All groups share one centre, and each spreads out both ways along 13 directions, with some noise.
(in the rows, 128 means zero)
Some rows, each with its group after it:
[175 205 172  59 123 131 126  84 107 104 116 130 165 144 122 131] : (3)
[156 124  92 147 100  90 105  84 169 102 144  80 119 140  60 164] : (0)
[177 129 174 229 108 123 147 131  89  96  82 119 146 154 126 160] : (4)
[166 108  91 152  83 127 124 144 149 129  95 119 132 174 109 163] : (2)
[163 152 144 133 111 150 115  62 111 128 117 132  82 138 134 140] : (2)
[122 181 105 104 189 128 167 103 127 119 181  88  72  49 138 123] : (2)
[ 99 108  76  95 119 113 106 141 132 136  93 103 131 159 113 165] : (3)
[136 189 101 154 116 139  91 153 135  98 135 133 117 135 130 144] : (0)
[110 160 145 123 159 168 112 163  92 130 107 152 136 112  76 172] : (1)
[164 156 114 119 111 119 137 151 140  90 142  93 139 103  79 138] : (3)
[168 103 100 116 127 124 112  98 107 132 109 104 100 157 108 124] : (4)
[125  97 104 107 147 121 144 125 151 141 187 112 124 128 130 121] : (3)
[160 159 130 178 100 152 225 175  74 114 166 181 135 158 165  68] : (3)
[158  66 131 131  89  89 171 103 126 145 175 150 135 132 106 130] : (3)
[143 130  92 161 160 126 116 167 129 107 154 131 101 123 105 125] : (1)
[125 144 183 129  81  87 148 123 113  90 115 114 186 107 107 172] : (1)
[152 117  96 147 111 128 131 117 108 134 118  89 115 138 111 122] : (4)
[ 98 145 149 192 111 187 164 159 108  90 115 127  96 143 132 166] : (2)
[203 121 122 159 153  95 143 199 123  92 128 128 154 140 151 153] : (4)
[148 183  81 106 197 123 129 154  86 133 126 128 118 130 136 184] : (2)
[137  90 125 121 130  85 110 208 140  90 143  95 154  79 156 145] : (4)
[179 138 128 115 142 193  91 154 157  99 133 109 123 187 118 127] : (1)
[120 145 117 151  98  69  38  77 173  92 156 112  99  91 106 159] : (1)
[124 147 121 165 146 144 177 121 154 118  83 102 101 140 173 109] : (1)
[113 166  99 164 132 127 117 174 161  88 130 128 116 113 114 120] : (4)
[113 116 164  75 195 101 100 178 188  40 115 140 126 151 168 184] : (0)
[133 112 132 128  70  80 110 106 122  92 157 128  93  75 120 127] : (1)
[138 117 120 116 150 153 123 123 171 138 174  83 112  77 106  79] : (1)
[ 88 176 133 126 106 137  82  96 153 121 149  73 143 100 159  77] : (4)
[148 140 101 171 159  97  86  94 114 127 150 106 101 124 140 153] : (2)
[128 103 135 122 138 193 114 176  57 166 100 171 105 165 212 162] : (0)
[103 134 156 146  80 137 135 121 116 134  92  54 167 101 162 196] : (1)
[ 84  88 123 154 118 154 137 151 124 132 146 124 110 132 119 131] : (3)
[130 163  69 109  81  19  97  90 104 128 168 126 144 101 144  98] : (0)
[144 141 147  92   6 110 192 114 143 140 112 122 219 141  99 114] : (2)
[124  87 137 111 123 154 119 135 139 135 114 164 106 154 106 142] : (4)
[137 127 159 146 157 181 109 160 100 104 142 123 149 177 117  84] : (2)
[ 78  97 118  85 134 105 160  91 140 131 194  78 166 144  87 109] : (3)
[ 98 152 122 166 106 120 121 147 147 108  98 121 130 112 138 142] : (1)
[116 148 112 127 118 128 172 118 126 117 153 133 119 139 116 127] : (3)
[ 79 137  88 140 133 113 152 152 132 107 149 125 106 130 160 130] : (2)
[156  95 109 155  90 116 138 189 105 110 111 172 145 180  98 118] : (3)
[137 116 111 102 114 109  98 121  92 115 153 104 111 109 104 132] : (0)
[108  52 115 121 135 120  97 155 172 136  93 115 136 164 134 158] : (3)
[124 148 167 111  80 174  93  49 124 174 137 155 125 129 109 104] : (4)
[143 158  74 118 140 111 132 132 158 107 157 130 133 175  87 143] : (3)
[120 143 110 130 163 141 204 109  70 126 170  85 133 159  97 171] : (2)
[169 138 120 132 105 153 130 119 105 153 108 108 114 107 129 154] : (2)
[140 108  82 150 155 139 166 129  65 143 176 120  82 129  96  79] : (0)
[125 151  92 120 156 140 115 139 131 127 102 140 109 165 128 148] : (1)
[ 84 133 124 114 136 100 109 145 167 144 125  97 163  94 198 150] : (0)
[128 100 167 120  88 165 118 144  95 112 100 114 128 103  57 130] : (0)
[188  77 165 100 143 138 100 144  98 145 138  94 148  85 110 151] : (2)
[179 161 102  89 113  88 146 143 128 105 114 134 146 131 126 117] : (3)
[138 117 122 133  93 121 122 108 140 150 124 110 135 109 119 119] : (4)
[170  68 103 158 107 118 105 191  99 108 152 133 104 133 153 129] : (1)
[113 146 100 114 114 153 140  99 107 149  96 119  90 145 157 137] : (1)
[122 167 129 140 113 132  97 120 143 105 119 132 120 130 118 136] : (1)
[177 154 162  84 168 156 175  94  71 120 132 161  88 145 149 171] : (4)
[121 130 103 133  96 159 106 144 117 134  93 124  81 111 131 150] : (0)
[104 112  72 164 130 141 165  96 100 178 122  93  88 137 144 143] : (0)
[111  89 132 157 146 142 193 166 105 120 111 106 143 156 126 124] : (0)
[132 131 129 112 141 153 135 124 139 116 122 123  91 112 112 125] : (0)
[127 129 177 144 111 135 168 142 141 101 108 151 164 154 107 148] : (4)
[152 116 167 119 138 140  89 136 155 101 116 100 134  99 111 127] : (3)
[162 181 140 119 157 127 118 187  76  72 162 101 140  98 172 138] : (4)
[167 199 126 105 183 191 124 117 160 116 112 104 111 150 149  31] : (2)
[139 147 117 194 117 124 147 102  89 142 165  76 134 122 162 170] : (4)
[208 171 158 102 143 127 109 119 147  89 212  99 170 117 109  94] : (0)
[124  55 119 197  52 124 113 176 111 154 108  94 153 124 174 132] : (1)
[123 117 128 125 143 167  48 184 152 105 134 150  56  43 121  41] : (2)
[ 77  98 134 166 114 149 175 165 104 128  73 152  91 129 174  87] : (3)
[ 92 138  64 125  97 115 165 137 111 143 134 122 123 142 118 117] : (2)
[168 100 170 128 145 113 108 124 134  85 160 101 153 144 114 151] : (4)
[133 121  97 131 127 152 148  92 122 154 167  65 101  77  60  90] : (0)

New rows, each followed by its group:
[144 163 112 115 133 133  77 166 119  87 165 108 156 154 101 153] : (0)
[ 70  51  73  98 131  99 142 180 127 149 116  82 146 119 117 126] : (0)
[126 140 103 133  84 114 139 185 147 127 130 161 165 122  80 129] : (4)
[107 112 120 150  76 124 166 131 156 105 176 115  77  75 163 156] : (2)
[121  94  97 136  59 110 131 155 175 126  91 124 138 158 163 122] : (2)
[168 138 106  94 112 143 140 190 119 152 135 113 174 109 148 132] : (2)
[153 134 153 139 150 129 136  71 152 106 136 138  88 133  98 141] : (0)
[159 113 103 138 141 107 110 108 101 116 159 117 116 183 134 172] : (0)
[117  94 134 155 123 126 132  69 108 123 119 108  70 146 145 163] : (2)
[122 153 157 138 144 122 127 110 147  77 140 132 124 152 119 112] : (2)
[ 85 142 140 142 186 120 183 126 131 150  57 125 126  98 153 145] : (1)
[147 162 135 124 114 135 124 137 139 138  89 112 171 136 160  93] : (2)
[101 159 100 150  95 126 130 149 167 123 114 103 162 115  71 115] : (0)
[165 173 100 101 156 113 121 108 110 142 143 121 124 121 140 148] : (2)
[ 91 171 134 152 115 185 153 161  53 133 115 138 129 129 122 119] : (2)
[111 133 104  44 153 124 130 150 154 140 118 134 174 158  95 132] : (1)
[113 152  95 106  99 169 117 187 119 127 131  98 145 138 152 150] : (1)
[178 170 111 127  65 146  87  98  86 188  69 144 129 135 168 130] : (2)
[147 149 127 169 116 127 166  98 120 101 113 107 104 147 136 132] : (1)
[142 170  95 120  92 107 133 134 135 144 111 163 136 141 180 110] : (0)
[ 87 151 161  98 106 120 137 176 173  80  89 151 162 109 116  70] : (2)
[113 132  45 152 116 106  95 110 148 150 140  98 116 160 123 143] : (1)
[134 125  91 175  83 126 208  74 148 178 102 133 106 123  74 148] : (4)
[118 135 103 102 136 124 118 165 129  92  96 146 113 166 116 124] : (4)
[101 169 102 113 165 120 163 172 169  95 134 109 138 130 171 101] : (2)
[144  60 166 101 114 111 122 161  86 130  96 149 135 113 157 152] : (1)
[209  69  65 108 133 101  78 181  60 115 214 115 124 173 132 125] : (0)
[ 90 138 114 165 121  94 120  98 137 137  99 167 112 141 124 155] : (0)
[128  81 142 130 140 121 102 166 116 127  92 107 119  68 117 153] : (2)
[162 166  65 140 114 141 103 172 147 130 145 149  90 116 154 101] : (0)
[143  67 140 120 149 148 156 144 146 133 130 100 144 151 102 136] : (0)
[163 136  90 130 152 151 119 208 117 111 139 145  91 103 130 131] : (4)
[125 111  65 161 113 115 121 143 129 142 151 107 103 130 141 114] : (1)
[118 101 111 130 126 140 161 153 145 102 119 115  88 132 119 167] : (2)
[108 189 118 120 114 149  97 126 113  96 108 119  70  80 141 147] : (0)
[104 155  96 161 133 109 171 125 101 149 107 115 138 135 154 149] : (1)
[ 99 158 130 179  89  64 116 132 109  98  68 175 133 141 162 168] : (1)
[109 122 123 128  82  75 123 159 153 110 142 124 177  89 103 105] : (2)
[170  99  55  67 112  72 138 137 127  99 142 111 132 192  97 128] : (0)
[ 39  78 123 165 167 187 202 138 132 197  79  71 126 128 161 162] : (0)
[117 130 156 156 118 106 100 106 129  70  62 126 119 169 111 131] : (4)
[118 121  91  56 145 153 130 106 153 163 140 104 124 134  93 103] : (1)
[119 147 100 155  69 133 112 139  68 130 128 160 103 133 129 137] : (1)
[ 63 139 158 104 159 108 131 122 128  77 109 124 106  88 102 139] : (0)
[ 93 122  91  89 134 126 150 137 156 122 110 133 140 148  26 109] : (0)
[110 146 116 188  98 164 100 139 102 148  91 106  96  65 105  76] : (2)
[167 154 115 130 156 176 109 145  62 146 161 128 105 121 121 145] : (2)
[141 107 130 144  94 168 134 140  64 163 147 128 105  97 147 105] : (1)
[166 109 140 116 131 179 108 133 140 127 130 122 103 145 126  96] : (1)
[125 166  85  31 171 113 153 123 141 125 154 156 130 149  99 103] : (1)
[130 124 149 104 158 162 170 159 196 116 115  70 156 109 140  93] : (1)
[135 164 120  87 134 136  98 148 137  93 126 143  96  96  99 103] : (4)
[113 138 116 139 135 120 129 131 127  95 119 113 104 134 122 145] : (4)
[159 184 123 186 124 172 162  86 138 137 145 100 134 167 101 101] : (4)
[136 119 153  99 125 160 125 109 142 154 139 188 104 128 115 148] : (4)
[132 115  80 124 130 166 116  64 109 203 160  90  76 104 100 133] : (0)
[175 100 130 120 159 127 142 142 164 122 183 109 150 143 131  95] : (3)
[ 95 165 117 129  64  93 126 170  62 106 105 127 205 152 115 125] : (0)
[128 185 118 127 150 157 129 161 136  88 118 113 132 149 116 169] : (1)
[ 84 173  95 205 115 159 144 188 185 115 108 130 130 128 132  97] : (4)
[175 169  70 106 116 156 109 177  85 162 114 190 101 135 140 109] : (4)
[109  88  97  85 181 133 124 117  87 146 156 145  84 146  90 127] : (0)
[125  99  81 165 171 127 152 204  76 185 171 108 159  98 140 131] : (1)
[138 186  69 166 159 142 122 165 120 132 121 103 131 138 124 118] : (2)
[136 102  87 110 132 128 129 149 111 138 114 144  92 152 150 120] : (1)
[102  99 146 154 124  95 141  99  91 117 109 127 100 111 145 152] : (0)
